The rows come from 4 hidden closed curves, with some noise, and rows from the same curve form a group. Each curve winds through 8 dimensions. The rows are also pushed far along 4 directions, which tell nothing about the answers.
Known rows, each followed by its group:
[-19   7 -11  20   5   7 -12  -7   9  20  -2  11  21 -24 -15 -18   4   4] : j797
[ 12 -18  -4 -28 -23  -1 -23  14 -10  -8  12 -11 -22  23   8  28  13 -12] : j972
[  2   4 -12  25 -14  26 -33  -5  -1   6  -3   1 -25   6 -23  -2  14   6] : j560
[ 18   7 -11 -10  10   4   9   8   5 -15  10   3   2   9  -3   5 -28 -11] : j972
[ -2  28  -1  30 -12  37  -4 -14  -6  -2  -6   9  -7 -11  -9  -4 -11  18] : j560
[ -2 -15  17 -27   1  16 -12  11 -12   1  25 -30 -13  25   9   1   9 -22] : j972
[  6   9  -2  26   5   1  10  -5   8  -9 -16  14   3  -4 -12   1 -18  17] : j47
[ -3  -8 -35   0   0  -6 -21   8   7   8   0   5  -5  19 -14  42  15  -2] : j47
[ -2 -23   3 -23  15 -32  -4   5   3   5   8  -5  12   2  11   1  20  -7] : j797
[-11  -1 -13   6  11  -1  -4   2  15  17   9  10  10 -15 -13   0 -10  -4] : j47
[-26  -8 -19  21 -13   3 -14  21  -5   6  -1   1 -12  -3  -7   6  15   4] : j972
[ 12  -2  18  -4 -12   9 -20  -5  -5  -2  12   0 -34  -3   0  -3   2   6] : j797
[-42  -1 -14  12 -20   9 -18   7  -8  16  -3  -1   5 -27  12  -4  18  -3] : j560
[ 13  -5  11 -14  -1 -11   3   8  -7 -11  -4  -9 -12  17  10  -4  10  -4] : j560
[ 16 -14  17 -14  11 -11  12  -2   3  -4   8 -11   4  -2  12 -30  -2 -13] : j797
[  9  -6 -17   8   9 -22  15   4   8 -12 -23   4  13  17  -1  20   2   4] : j47
[-29  18  -8  20 -18  16 -21  -2  -3  16 -15  10  -8 -17  -4  13   6  12] : j560
[ 23  -2   2 -23  -8 -15  -1   5 -14 -19   6  -4 -18  19   9  20   7   2] : j797
[-16  12  -1  31  -6  26 -15  -6   1   0 -13   4  -1 -17   6 -22   6   9] : j560
[  5  -3 -15  13 -15  -1 -13   4   0  -2   2  15 -11   2 -12  30  11  22] : j560
[  7  14  -2  27 -21  29 -22  -6   1  -1 -15   4 -25  -7   3  -2  -1   8] : j560
[-11  13 -20 -10  17 -17   1   3  -1   5   3   9  12  -3  -9  14  -3  -2] : j797
[ 17 -13 -21 -14 -10 -12  -7  17   0  -8   5   0  -7  15   0  19   3 -11] : j972
[  8  28  -5  15   7  20   3 -15  -1  -4  -4   8  14  -6 -13 -15  -9   9] : j797
[  8  -4  20   1  23   8  10  -3  17  -7   7   0  11 -11  17 -30 -19  -5] : j972
[-23 -24 -20   3  -8 -33  -5  13   5  21  -8   3  11 -13 -14   0  16  -8] : j47
[ -8 -21  23 -23 -19  -6   0   6 -18  -3  14 -17 -11  -2  16 -18  17  -9] : j47
[ -8   6  -3  -5  -1  -7   4  -7   7   9   1  16  23 -28  -1 -18  -4   1] : j972
[  5   2  30 -10  -3   6  20  -4  -6   0   8 -10  -3   1  15  -7  -3   1] : j972
[ 12  -5  18 -21  15   0   5  -5  -5 -26   5  -7  -9  29  -5   1 -14  -2] : j972
[-18   2   5 -24  16 -17  18  11 -11   1   5  -8  27  -3  11 -26  12 -12] : j560
[ 23   6  31  -4   6   8  27 -11  -3 -17   5  -4   8   5   6 -17 -18   9] : j797
[  0  -1   5  -6  21 -14  10  -8  12  -7  -6  11  18   4  -7   6 -11   8] : j972
[ -8  12 -20  35  18  -2  29  10  21  11  -2  19  33 -33  -4 -26 -14   9] : j972
[-33  -9 -16  22  -6   4 -17  17   6  21  -8  -4  -4  -9   2   4  15  -6] : j972
[  0 -10  31 -26  -1   2  21  11 -12  -7  17 -22   6   3  37 -15   4 -12] : j972
[ 44   3  28  -4  -2  20   1 -20   1 -11  12  -2 -20  21 -13   5 -11  13] : j47
[  8  10  -7  24   0  -2   9  -6   8  -2 -25  10  11  -5 -12  -3 -17   7] : j47
[ -6  21 -13  26  15   7   5 -14  14   9 -10  21  21  -5 -25  16 -13  21] : j47
[-31  13  14  -6  15   4   8   8  -4   4  -4  -7  10 -15  19 -28 -10 -14] : j560
[-27 -10  -5  -4  14  -3  -2  11  10  24   9  -9  20 -12   6 -12   5 -19] : j972
[  5 -12  -8  10  -7  -3   5   2  -1  -5   7   1  -3  -4   0  -1   5   6] : j560
[  7 -15  19 -20 -11  -4 -11  -4  -6   2   6 -10 -21  22  -3  27   9   2] : j47
[-14   2   4  -6   1   7  -7  -3  -7   1   3  -3   1  12  -6  20   2   5] : j47
[-36 -11  11   4   8   3 -13   3   2   9   5  -3   3 -13   3  -8   3   0] : j47
[ -2   6 -15  12  17  -6  -9   4  14   6 -14  10   9   4  -8   4   2   1] : j560
[-46   0 -26  19 -11 -10 -29  14  -3  15 -14  13 -14 -17 -11  23  12   8] : j797
[-25   6   1  -2  16 -10  11   6  -4   2  -9  -3  18  -3   3 -14   5  -4] : j560
[-10   9   7  -3  11   2  11   2  -8  -6  -6  -9   2  10   0  -9  -3  -5] : j560
[ 15  19 -28  12  28 -17   1  -6   9 -11 -12  20   8   2 -10   8  -1  13] : j797
[ -4   5 -15  15   2   5 -31  -1   7   6 -14   6 -19  -3  -4   9   2  -2] : j797
[-19   0  -3   5 -14 -12 -18   1  -2  13  -5  11 -11 -29   9  -3  15   6] : j797
[ -5  17  11   3   3   6  16  -5   0   1 -10  -2  -1 -14   9 -17 -25  -8] : j797
[ -5  18  -5  16 -17  32  -8  -3 -12   0   5  -1 -16  -8  -8 -11  -8   1] : j560
[ -7   3  22 -11  27  -7  25  -4  10 -11  -3   3  14  -9  13 -17 -32  -4] : j972
[ 20  13  16 -13  13 -13  35  -9  -2 -13  -1   2  20  -4  14 -14 -12   5] : j797
[-21  16   1   9   2   4  11 -12   5  18  -6  12  24 -27   4  -9  -1   8] : j47
[ -6  -7   2   8   0  -1  -4  -2   2  -1 -16  -7   1   5   3  -4   5  -4] : j47
[  1  10 -31  21  11  -6  18   5  11  -3  -9  15  14  -9 -10  -4 -11   2] : j47
[ -1  28  -3  29   3  10   7 -14   4   2 -25  13   0  -9 -12  -1 -18  13] : j797

New rows, each followed by its group:
[-42   6 -10  -2  -4  -4 -30   3  -7  23   2   5  -8 -24  -2   5  14  -2] : j797
[-15  -9  -9 -21  20 -15  18  14   2  -4  13  -7  15   4  19   4   1 -16] : j47
[  3  14  26   3   5  14  -4 -16  -9  -9   4   2 -14  -8   5 -19   2  17] : j797
[ -2 -20  -3  -4 -11   8 -23  11 -13 -15   3 -17 -28  27   2   6  20  -7] : j47
[-15 -14   3 -13 -31  -3 -17   6 -17   3   3  -6 -12   0  13  12  31   2] : j47
[-39 -12   2  -1  -1 -13 -17   6   4   5  -9  10  -3 -15   5  12   2   5] : j972
[ 17  20 -18   2   2   2  -5  -5  -2  -9 -10  10   5  11  -5  26  -4   9] : j797
[  6   3  24 -10  16   4   6 -15   4 -11   3   3   4   8  -3  -2 -15   8] : j972
[ -5   0  25 -19   9   3   6  -2  -4 -14  12   1  -1   1   9  -2 -16   4] : j972
[ 19  25  12  16  13  31  -2 -10   1 -15  -5   1  -4   8  -5 -27 -11   9] : j560
[ 16  15  -6  41  -1  20  -8 -14  15 -10 -13  23 -19   2 -15  17  -8  34] : j47
[ 12  12  -7  -2  -7   0  -2   6 -12  -6   2   5  -9  15 -21   1  12   9] : j560
[-12   8 -13   2  -2   0  -3   0   5   5  -4  14  -1 -16 -13  -3 -18  -5] : j972
[ -6  -3 -13  30   7  -8   0  -2  16   9 -21  10  10 -15 -11 -16   0   5] : j797
[  3   3 -28   3 -22   3 -20  10 -12  -3  -2   1 -13   7 -12  13  12  -2] : j797
[  8  -7 -14 -12 -22   0 -30   5 -12  -2  -3  -6 -12  28  -8  41  23   2] : j797
[-11  -8 -16   3 -15   8 -38   8  -5  11  10   0 -18   3 -19  11  15  -3] : j797
[  8  -1 -28   3  29 -23  35  19  14  -3  -8  -3  35  16   2  10  -9 -12] : j972
[ 10   4 -14  -8   5 -21   9   1   1  -2 -20  -3   8   7   9   9   0 -13] : j797
[ -4   3  -5 -12  14 -10  27  11  -9 -14  -2  -9  20  19   4   3  -4  -7] : j972
[ 10   8 -14  21 -14  12 -17 -10   7  13  -9  12   2  -1 -25  13   2  12] : j797
[-34   2  23   2   1   6  -3  -6  -2  13 -14 -11   4 -22  21 -26   0 -11] : j797
[ -1  -6 -12   6  26 -17   8   4  18   2 -13   2  21  -1   3  -3 -12 -11] : j797
[-15 -13   1  -6  -1 -12   7  13  -5   3   7  -5   4   0  -9  -3  -2  -5] : j797
[ -7   9  -1  -1   6  11 -12   2  -8  -2  14   0 -13   0 -13  -2  -8   1] : j797
[ 14 -14  -4 -17  -8 -12   4  13 -19 -19  12 -11  -5  24  -1   2  22   0] : j560
[ 15  -2  -2  15  11  -9   9  -6  14   3  -4  10   6 -12 -10 -23  -6   3] : j797
[-12 -26  -2 -10  -7 -10  -7   9   1   6  10 -11  -5  -5  18  10   9 -12] : j560
[-37  15  -7  22  10   4   8  -3   7  18 -10  13  30 -30  -3 -18  -2   8] : j972
[ -9   1  -9   2   4 -15  20   5  -2   5  -3   4  21   2  -8  10   8   9] : j972
[-19  -1 -16  18   4  -6  -5   6   4   2  -8  13   4   0 -21  19  -4  15] : j47
[-16  14  -6   6 -23  16 -21  -1 -12   7  -7   2 -16   2  -5  24   9   8] : j560
[  9 -16   4 -17 -14  -9 -10   6 -10 -19  -9 -11 -13  22  15  11  15  -5] : j972
[  8  -4 -16 -11  23 -25  37  19   2 -14  14   6  28   7  -5   0 -13  -1] : j972
[  4   0  16 -26   4   5   6   3  -2  -3   1 -18   2  15  24   9 -10 -19] : j972
[  1  -4 -11 -20  14 -18 -11   5   1  -2  -5  -9   1   5  20   4   7 -22] : j797
[ -3  17  10   7  -2  23   0   1  -2  -3  -3  -5 -10 -16  19 -28 -18 -11] : j560
[ -1   7 -26   8  14  -7  -1   3  12  13   4  14  21 -15 -19  -7  -7  -4] : j797
[ 26  21   4  17  -9  38  -7 -16   4  -5   0   4 -21   1  -4  -9 -15   4] : j47
[ -1   2  14  15 -16  22  -3  -2   0   4  -1  -2  -4 -19   4 -26 -12  -1] : j797
[  9  -6  15  -6  -1  15 -10   1  -5 -24   6  -5 -12   6  11 -19  -5  -1] : j972
[-16 -12 -19   2   1   1 -18  15   3  15   9  -4   2  10 -11  17  16  -7] : j972
[ 18  15  26   0  22  10  18 -14  12  -4  11   7   8 -17   7 -25 -30   5] : j797
[  2  12   8 -11   2  17  -7  -5  -6   6  19  -6  -5 -11  -2 -25 -10 -13] : j797
[ 16  12  -2  -5   9  -8  19  -2  -6 -17 -17  -4   4  24   0  15 -12  -1] : j797
[  5 -13  -8  -8 -23   5 -25  12  -5  -3   7  -3 -28   7   1   9   6 -10] : j972
[-18   1 -14  -5  12  -3  -3   5   8  13   6   6  12  -8 -13   1 -11 -11] : j972
[  4 -14 -17  -2  15 -22  -3  14   3 -13  -6  -3   2  11   6   0   6  -9] : j797
[-12  21  -8  10   7   1  -4  -6  -2   2 -13  11  -2   0 -13  18  -9  11] : j797
[  6 -10   2  10   0   7 -18   2  11   3   9   7 -20   5 -15  15  -3  11] : j972
[-12  -6  15 -12   7   5   5   3 -11  -1  16 -14  10  -1  -1 -28   1  -9] : j797
[ 10   0 -19   2 -12 -12  -4   2   4   5 -14   7  -8  14 -16  40  -5   3] : j47
[ 42  13  31 -16   1  25  -2 -11  -9 -26  19  -7 -32  25   2   7 -22   8] : j797
[ 23  19   6  -7  32  -1  13 -10   0 -21   3   0   3   3  12 -23 -14  -4] : j797
[ 21   9   9 -15   6   6 -20 -10 -15 -20   6  -7 -28  23   2   8  12   6] : j797
[  0   5  24  23   7  27 -12 -14  16   3   1   8  -7 -22   5 -31 -15   9] : j972
[ -6 -12  -3 -17 -11   8 -30  10 -12   4  19 -13 -18   8  -4   3  13 -15] : j797
[ -7 -11   2  -4  -4 -14   5   8  -3  -4 -15  -8   8   1  11  -2  -2  -9] : j47
[ -8   0  14 -22   0   8  -1   0 -17  -8  10 -15  -5  24   2  17   2  -3] : j47
[ -3   0  -5  -5   7  -2   2   4   7  10  -6  -7   6  12   1  18  -4 -12] : j972
[  9   2 -29  32   3   4  -7   2  17  -5  -8  20   0  -5  -9   6   2  14] : j47
[-25   0 -26   6  -7 -13  -3   8   0  17 -11   3   8 -10  -6  10   9  -8] : j560
[ -6  26   9  12   0  29  -6 -14  -7   1  -1   1   5 -19   3 -31  -6   2] : j797
[ 15   8  -3   4   0  10  12   6  -8 -16  16   5 -12  16 -24   6 -12  13] : j972
[-24 -14  26 -18 -11  -2  -4  10  -8  -1   3 -11 -15  -6  30   1   2  -6] : j972
[  3  -9   0  11 -13  -3  -6   5  -2  -8  -6   5  -6  10  -8  20   6  18] : j797
[-22 -12 -22  -8 -22  -4 -34  17  -7   2   0   3 -26   4 -10  24   7 -10] : j972
[-22  -5 -13 -12  -6 -17 -12  18 -15   3  -1  -1   3   9  -6   6  31   0] : j560
[-18 -18   2 -17 -17  -5 -10  18 -20  -2  14 -14 -19  17  -3  14  22  -3] : j972
[-19  -1  -9  12   4 -17   7  -3  14  27  -9  13  19 -18 -20   7  -5   3] : j797
[-10 -18  -3 -10  22 -15   3   8   6  -4   3  -9  20  12   4   2   5  -9] : j47
[ 31  11   9  -8   6  -3  18   0  -4 -14  -1  -1  -5  15  -4 -14  -6   1] : j560
[  3  -7  21  -3  -5  10  -1   4  -5 -11   5  -7  -7   3  12  -6  -7   2] : j797
[  3   6  -2  18  26 -14  17  -8  22   6  -3  23  27 -20  -9  -8 -13  18] : j797
[ -1 -11  -5  16   7   2 -15   4  16  -2  -3  10  -3  -4   0   1  -1   7] : j972
[ -3   7  20  -8 -18  10 -11 -11  -8   9  -1  -4  -8 -14  16  -4   5   0] : j797
[  0  16   8  28  -8  17  10  -6   6   8  -4  12   0 -18  -2  -6  -5  21] : j972
